The rows come from 4 hidden closed curves, with some noise, and rows from the same curve form a group. Each curve winds through 6 dimensions. The rows are also pushed far along 4 directions, which tell nothing about the answers.
Some rows, each with its group after it:
[-0.76 -0.76 -0.86 -0.10 -0.21 -0.02 -1.55  0.45 -0.54  1.21  1.12  0.76
 -1.89 -1.88] -> J629
[ 0.27  1.11  1.76  0.31 -0.08  0.79  0.52  1.20  0.68 -0.17 -0.25  0.36
  1.20  0.33] -> J163
[ 0.06 -0.58  0.16 -0.04 -0.54 -1.71 -1.38  0.44 -0.24 -0.08  0.20  0.22
  0.48 -0.46] -> J251
[-0.45  2.95 -2.31 -1.34  3.18  3.83  0.71 -2.34 -1.98  0.57  1.92 -1.24
  0.47  0.38] -> J251
[ 0.05 -1.45  0.43  1.05 -0.56 -3.28 -1.06 -0.14 -0.64 -0.57 -0.71 -0.69
  1.01  0.37] -> J681
[ 0.77  1.19 -0.31 -1.29  1.39  2.17  0.51  0.33  0.80  1.15  0.78 -0.12
  0.86  1.20] -> J163
[ 1.11 -2.30  1.73  0.93 -0.73 -2.39  0.48  0.34  3.07 -0.26 -1.65  0.35
  0.92  1.14] -> J163
[ 0.33  0.74 -0.86 -0.41 -0.46 -0.54  2.97  1.02  2.00 -0.30 -0.05 -1.36
  1.17  0.83] -> J681
[-0.07 -2.78  1.61  1.26 -2.08 -2.40 -0.83  2.73  2.68  0.77 -1.32  0.83
 -1.86 -0.05] -> J629
[-0.15 -0.32 -1.05 -0.35 -1.43 -0.05  1.02  0.23  0.59 -0.80 -0.33 -0.42
 -0.47 -0.62] -> J681
[-0.84 -2.10 -0.89  0.68 -2.65 -3.79 -0.84  1.28 -0.74 -0.35  0.31  2.14
 -1.67 -0.34] -> J251
[ 1.28 -0.23  0.81 -0.64  2.08  1.89  0.55 -3.28 -1.42 -1.34 -0.60 -2.56
  1.88 -0.05] -> J251
[-0.96  1.41 -0.91 -0.13  0.32  1.86 -0.06  1.50  1.65  1.56  1.23  1.19
 -1.15  0.49] -> J681
[ 0.90  1.59  3.79  0.06  1.28  3.14 -0.55  1.35  1.73  0.52 -1.12  0.55
  0.82  0.26] -> J163
[-0.20 -1.86  1.32  0.63 -2.01 -1.63 -2.74  0.64 -1.36 -0.28 -0.28  1.32
 -0.80 -1.73] -> J681
[ 0.64 -1.32  1.55  0.79  0.39 -2.73  0.99  0.32  1.24 -1.04 -0.84 -0.75
  1.58  1.46] -> J629
[ 1.07 -0.53  1.47 -0.24  0.94 -0.40 -1.03 -0.66  0.21  0.18 -2.07 -0.36
 -0.48 -0.04] -> J251
[ 0.77 -0.74  1.50 -0.10  1.26  1.69 -0.46 -0.39 -0.07  0.90 -0.19 -0.08
 -0.21 -0.25] -> J681
[-0.10  0.42 -1.37 -0.16  1.69  1.28  0.75 -1.40 -0.24  0.13  1.00 -1.47
  1.14  0.83] -> J251
[ 0.05  3.99 -1.35 -1.54  3.38  2.56  2.54  1.47  2.71  2.01  2.06 -0.13
  1.12  2.00] -> J629
[ 0.87  0.07 -0.85 -0.98  1.78 -0.78  1.12 -3.54 -2.14 -2.03  0.22 -1.48
  2.00  0.68] -> J629
[ 0.27  1.31  0.88 -0.55 -0.45  1.77  0.91  1.13  2.78 -0.62 -1.27 -0.53
 -0.15 -0.17] -> J681
[-0.03  1.03  0.05 -1.27 -0.24  1.73 -1.92  0.41 -1.72  0.17  0.40  1.35
 -0.81 -1.34] -> J163
[ 0.00  0.81 -3.33 -1.25  1.50  0.08  1.92 -0.66 -1.10  1.20  2.37  0.05
  0.61  1.36] -> J629
[-0.28  0.39 -0.94 -0.55 -2.13 -2.46 -0.26  2.94  1.65  0.20  0.23  1.33
  0.22  0.09] -> J163
[-0.94  0.29 -2.11  0.13 -1.57 -1.30  0.45  1.39 -0.06  0.55  1.38 -0.11
 -0.02  0.07] -> J163
[-0.55 -0.08  1.15  0.73 -0.84  1.02 -1.97  1.63  1.82  0.52 -0.41  0.06
 -0.26 -0.49] -> J251
[-1.11 -2.77 -1.30  1.13 -1.76 -1.76 -2.19 -2.30 -4.10 -0.87  1.16  1.34
 -1.19 -0.36] -> J681
[-0.53  0.76 -3.30 -1.42  0.34  1.16  0.83 -2.03 -4.05 -0.20  2.45  0.30
 -0.35 -1.40] -> J681
[-0.12  2.09 -0.75 -0.52  0.41  2.07  2.28  0.44 -0.93  0.29  0.84 -0.29
  0.36  0.66] -> J629
[-0.64 -1.00  1.29  0.53 -2.64 -1.04 -2.01  1.69  1.46 -0.99 -0.71  1.73
 -1.38 -0.28] -> J629
[-0.54 -0.05 -1.92 -0.37  0.32  0.59 -0.10 -2.69 -2.21 -0.87  1.00  0.10
 -0.58  0.34] -> J681
[-0.98  1.29 -1.49 -1.13 -0.63  1.47 -1.74  0.87 -0.10  0.91  1.08  1.41
 -2.13 -2.00] -> J681
[ 1.20 -0.64  1.76  0.08 -0.59 -1.95  1.02  0.57  1.34 -1.22 -1.21 -0.47
  2.01  0.71] -> J681
[ 0.10  1.31 -1.24 -0.87  1.92  1.45  0.80 -1.23 -0.27  0.77  0.77 -0.81
 -0.14 -0.08] -> J163
[ 0.93 -0.57 -0.75 -0.69  2.39 -0.67  1.10 -1.97 -0.68  0.04  0.46 -1.18
  1.28  1.16] -> J629
[ 0.81 -3.20  4.23  0.75 -0.99  1.95 -4.20 -2.06 -1.46 -1.67 -2.47 -0.63
 -0.93 -2.71] -> J251
[ 0.19  1.62 -0.02 -0.88  1.43  0.56  0.14 -0.31 -1.30  0.26  0.69  0.32
  0.31 -0.04] -> J251
[-0.03  0.41  0.75 -0.42  1.03  1.71 -0.88  0.01  0.32  0.71 -0.13 -0.22
 -1.52 -1.51] -> J629
[-1.14  1.64 -3.12 -0.37  0.25  0.35  3.57 -0.60 -1.96 -0.53  2.10 -0.71
  0.01  0.62] -> J629
[-0.49  1.71 -1.67 -0.70  1.37  2.42  0.72 -1.36 -1.30  0.70  1.44 -0.73
 -0.38 -0.32] -> J163
[-1.06 -2.47  0.71  2.00 -3.00 -2.05 -1.86  0.66 -1.39 -0.42 -0.28  1.04
 -1.13 -1.56] -> J163
[-0.24 -0.50  0.83 -0.16  0.42  2.02 -3.51 -0.71 -0.45  0.61 -0.36  0.21
 -1.60 -1.61] -> J251
[ 0.40  0.26 -0.98 -0.16 -0.26 -3.08  0.75  0.79  1.50 -0.18 -0.22 -0.87
  1.94  1.21] -> J251
[-0.09  0.57  0.58  0.53 -0.30 -1.09  0.01  1.01  1.86 -0.57 -0.46 -0.26
  1.65  0.48] -> J629
[-1.42  3.01 -0.03  0.27 -1.10  1.94  0.23  4.72  2.60  2.08  1.47  1.33
 -0.33 -0.31] -> J251
[ 1.92 -1.33  2.02  0.05  0.60 -3.07 -0.10 -1.36 -0.65 -1.37 -2.48 -1.42
  2.03  0.63] -> J251
[-1.77  1.37 -1.27  0.10 -2.63  0.59 -1.34  4.02  1.84  1.68  1.35  1.39
 -1.82 -0.79] -> J163
[ 0.71 -0.24 -3.47 -0.84  0.23 -3.46  3.50  0.39  0.71  0.54  1.76 -0.88
  2.96  2.80] -> J163
[ 0.57  0.07 -1.08 -0.45  1.29 -0.16  0.75 -2.64 -0.32 -1.19 -0.63 -1.88
  1.33  0.35] -> J629
[-0.46  1.05  0.88 -0.28 -0.58  1.62 -1.61  1.04  2.23  0.45 -0.77  1.17
 -2.13 -1.40] -> J163
[ 0.96 -0.02 -0.50 -0.75  1.64  1.00  1.66 -3.55 -2.60 -1.44 -0.03 -2.06
  1.16  0.33] -> J681

New rows. What belongs after each?
[ 1.02 -1.16 -0.02 -0.70  1.83 -0.31  0.01 -4.08 -3.09 -1.68 -0.44 -1.71
  0.80 -0.64] -> J629
[ 0.02  0.29 -1.28 -1.03 -0.36  1.83  1.26 -0.95 -1.43 -0.70  0.54 -0.28
 -0.37 -1.15] -> J681
[-0.40  0.32 -1.14 -0.24  0.42  0.46 -1.24 -1.20 -1.50 -0.13  0.66 -0.61
  0.41 -0.42] -> J251
[ 0.54 -0.03  0.43  0.19 -0.79 -0.95  1.84  1.17  0.68 -0.30 -0.55 -0.29
  0.98  1.34] -> J629
[ 1.28 -1.89  0.33 -0.62  0.44  0.00 -0.83 -1.37 -0.97  0.03 -0.31 -0.34
  0.75  0.59] -> J163
[ 1.09 -4.08  0.85  0.91 -1.26 -4.18 -1.03 -1.62  0.24 -1.23 -1.95 -1.32
  0.46  0.01] -> J163
[ 0.69 -0.10  0.92 -0.57 -0.07  0.59 -1.27 -0.61 -1.80 -0.92 -0.70 -0.66
  0.83  0.02] -> J163
[-0.21  1.06 -1.76 -0.84 -0.11  1.71  1.91 -0.92 -0.76 -0.86  0.48 -0.87
 -0.03 -0.43] -> J681
[-0.73  0.98 -2.60 -1.27  0.09  1.91 -0.37  0.90 -1.59  2.24  2.88  1.41
 -0.98 -0.69] -> J163
[ 0.60 -2.40  1.73  0.86 -0.53 -0.81 -1.04 -2.02  0.00 -1.13 -1.67  0.10
 -0.52 -0.72] -> J163
[-0.24 -1.58 -1.45 -0.36 -0.69 -0.12 -0.82 -1.81 -2.08 -0.20  0.83  0.44
 -1.31 -0.89] -> J681
[ 0.22 -1.96  1.37  1.26 -1.11 -4.04 -1.17  0.71  1.93 -0.60 -2.30 -0.86
 -0.17 -0.47] -> J163
[ 0.28  1.46 -0.33 -0.93  2.15  1.19  0.92 -2.50 -2.25 -1.45  0.92 -0.81
  1.39  0.33] -> J629
[-0.81  1.52 -2.32 -0.03 -0.97 -0.05  3.32  1.22 -0.87 -0.15  2.11 -0.11
  1.37  0.66] -> J681
[-0.40  0.29 -2.43 -0.17 -0.29 -1.10  1.60 -1.61 -0.61 -1.24  0.51 -1.04
  0.51  1.04] -> J681
[ 0.10 -1.14 -0.08  0.10 -0.60  0.15  0.41 -0.36 -2.18 -0.13  0.37  0.62
 -0.61  0.68] -> J629
[-1.36  0.43 -1.31  0.69 -1.47  0.37  0.07  0.88 -0.75  0.18  0.73  0.26
 -0.80 -1.13] -> J629
[-0.41 -1.56 -1.33  0.61 -1.27 -1.43  0.63  0.19  0.24  0.55  0.99  1.33
 -0.28  0.16] -> J163
[ 1.47 -0.84  1.49 -0.58  0.38  1.05  1.13 -1.78 -0.74 -1.72 -1.54 -1.53
  0.98 -0.53] -> J681
[ 0.20 -0.88  0.07  0.24  1.13 -0.24  0.98 -1.19 -2.06 -0.51  0.62 -0.13
  0.65  1.34] -> J629
[ 2.38 -1.78  3.86  0.28  0.82 -1.13  0.01 -1.72  0.18 -1.94 -2.71 -0.81
  2.61  1.02] -> J163
[-0.18 -0.60  0.22 -0.19 -0.76  0.61 -1.18  0.53  0.75  0.73  0.41  1.12
 -1.49 -0.62] -> J681
[ 2.41 -1.70  2.43 -0.45  0.51 -0.50  1.55 -2.29  0.63 -2.61 -2.98 -2.32
  2.06  0.37] -> J681
[-0.77  0.86  0.20  0.80 -0.18  1.30  0.59 -0.20  0.28 -0.05  0.27  0.26
 -0.45 -0.37] -> J163
[-0.79 -0.60 -1.02  1.73 -1.41 -3.10  2.07  1.28  2.01 -0.11  0.07 -0.40
  0.87  1.24] -> J163
[-2.42  0.64 -1.44  0.89 -3.35  0.10 -1.24  3.92  2.14  1.25  1.22  2.27
 -2.59 -1.21] -> J629
[ 0.06  0.72 -0.78 -0.94  0.56  1.22 -0.57 -1.40  0.22 -0.58 -0.14 -0.26
 -0.49 -0.30] -> J629
[-0.12  1.32  0.31 -0.28 -0.53 -0.37  0.03  0.91  2.08 -0.61 -0.99 -0.17
 -0.18 -0.05] -> J163
[-1.32  2.01 -4.12 -0.66 -0.75 -0.05  2.92  0.09 -2.30  0.04  2.28  0.50
 -0.36  0.24] -> J251
[ 0.88 -0.81  2.37  0.53 -0.69 -0.94 -0.27  0.67  0.64 -0.65 -1.16  0.47
  1.32  0.25] -> J163
[-1.53  1.52 -0.40  0.18 -1.35  2.24 -1.68  3.38  0.83  2.43  0.80  2.04
 -2.74 -1.54] -> J251
[-0.70 -1.94  0.38  0.88 -2.64 -0.55 -2.57  1.00 -0.36  0.49 -0.85  0.59
 -2.18 -2.92] -> J629
[ 1.18 -1.44  1.02 -0.47  0.25 -1.34 -1.02 -1.03 -0.42 -0.57 -1.20 -0.79
  0.39 -0.92] -> J681
[ 0.26  0.31 -1.72 -0.83 -0.22 -0.80  1.02  0.96 -0.62  0.70  1.51 -0.06
  1.49  1.04] -> J163
[-0.04 -1.51 -1.11 -0.48  0.78  1.57 -1.02 -3.15 -3.15 -0.16  0.86  0.50
 -1.28 -0.69] -> J681
[ 0.53  0.06  1.10 -0.88  0.08  1.30 -2.23 -1.16 -2.87 -1.08 -0.82 -0.05
 -0.04 -1.10] -> J163
[-0.49 -1.44 -0.21  0.59 -0.31  0.28 -1.57 -1.92 -4.01 -0.93  1.20 -0.48
  0.86 -1.20] -> J251
[ 0.64  1.40  1.04  0.01  1.77  0.37  3.19  0.57  2.43 -0.29 -0.84 -1.78
  1.04  1.71] -> J629
[-1.20 -1.49 -1.65  0.81 -3.59 -1.89  0.23  2.11 -0.26  0.28  0.72  1.16
 -1.30 -1.13] -> J251
[-0.41  2.55  0.51  0.04  1.35  1.15  2.43  2.46  2.63  0.75  0.90 -0.02
  0.60  1.68] -> J629
[-0.88  1.13 -1.79 -0.03 -1.13  0.17  1.55  0.64  0.66 -0.58  0.47 -0.51
 -0.07  0.34] -> J681
[-0.30  0.07 -0.78  1.23 -0.52 -2.33  2.70 -0.19 -0.24 -1.11  0.26 -1.07
  2.26  1.50] -> J163
[-0.15  1.03  1.51  1.13  0.01 -0.74  0.86  1.54  1.75 -0.28 -0.95 -0.82
  1.16  0.79] -> J163
[-0.33  2.32 -2.74 -0.92  1.30  0.05  1.59 -0.88 -1.40  0.08  1.79 -1.13
  1.87  0.88] -> J251
[ 0.72  2.52 -0.50 -1.53  2.34  1.59  1.61  0.95  2.13  1.41  1.06  0.05
  1.18  1.97] -> J629
[-0.92  0.75 -3.25 -0.37 -0.03  0.61  1.23 -0.50 -0.90  0.70  1.97 -0.48
 -0.20  0.55] -> J163
[ 0.37  0.92  0.32  0.36  1.19 -0.19  1.53 -2.13 -0.89 -1.72 -0.36 -1.65
  2.02  2.00] -> J681
[-0.96  0.60 -4.02 -0.04  0.44 -1.26  2.59  0.59 -1.80  1.57  3.03 -0.53
  0.98  0.65] -> J681
[-2.13 -0.90 -2.96  0.66 -3.00 -0.49 -0.31  0.57 -1.68 -0.46  2.32  0.93
 -1.03 -1.12] -> J251
[ 1.01  0.05  2.44 -0.56  0.14  2.54 -0.53 -0.82  0.96 -1.33 -2.30 -0.96
 -0.58 -1.12] -> J681
[ 0.98  0.98 -1.04 -1.08  1.01 -0.09  2.17 -0.33  0.56  0.35  0.06 -1.18
  1.45  0.95] -> J629
[ 0.11 -2.08 -3.34 -0.85 -0.10 -1.02 -0.15 -2.97 -5.10  0.08  1.88  0.18
 -0.27 -0.56] -> J629
[ 0.73 -0.67  0.93  0.10  0.74  1.74  0.64 -2.42 -1.76 -1.53 -0.53 -2.03
  1.50 -0.24] -> J251
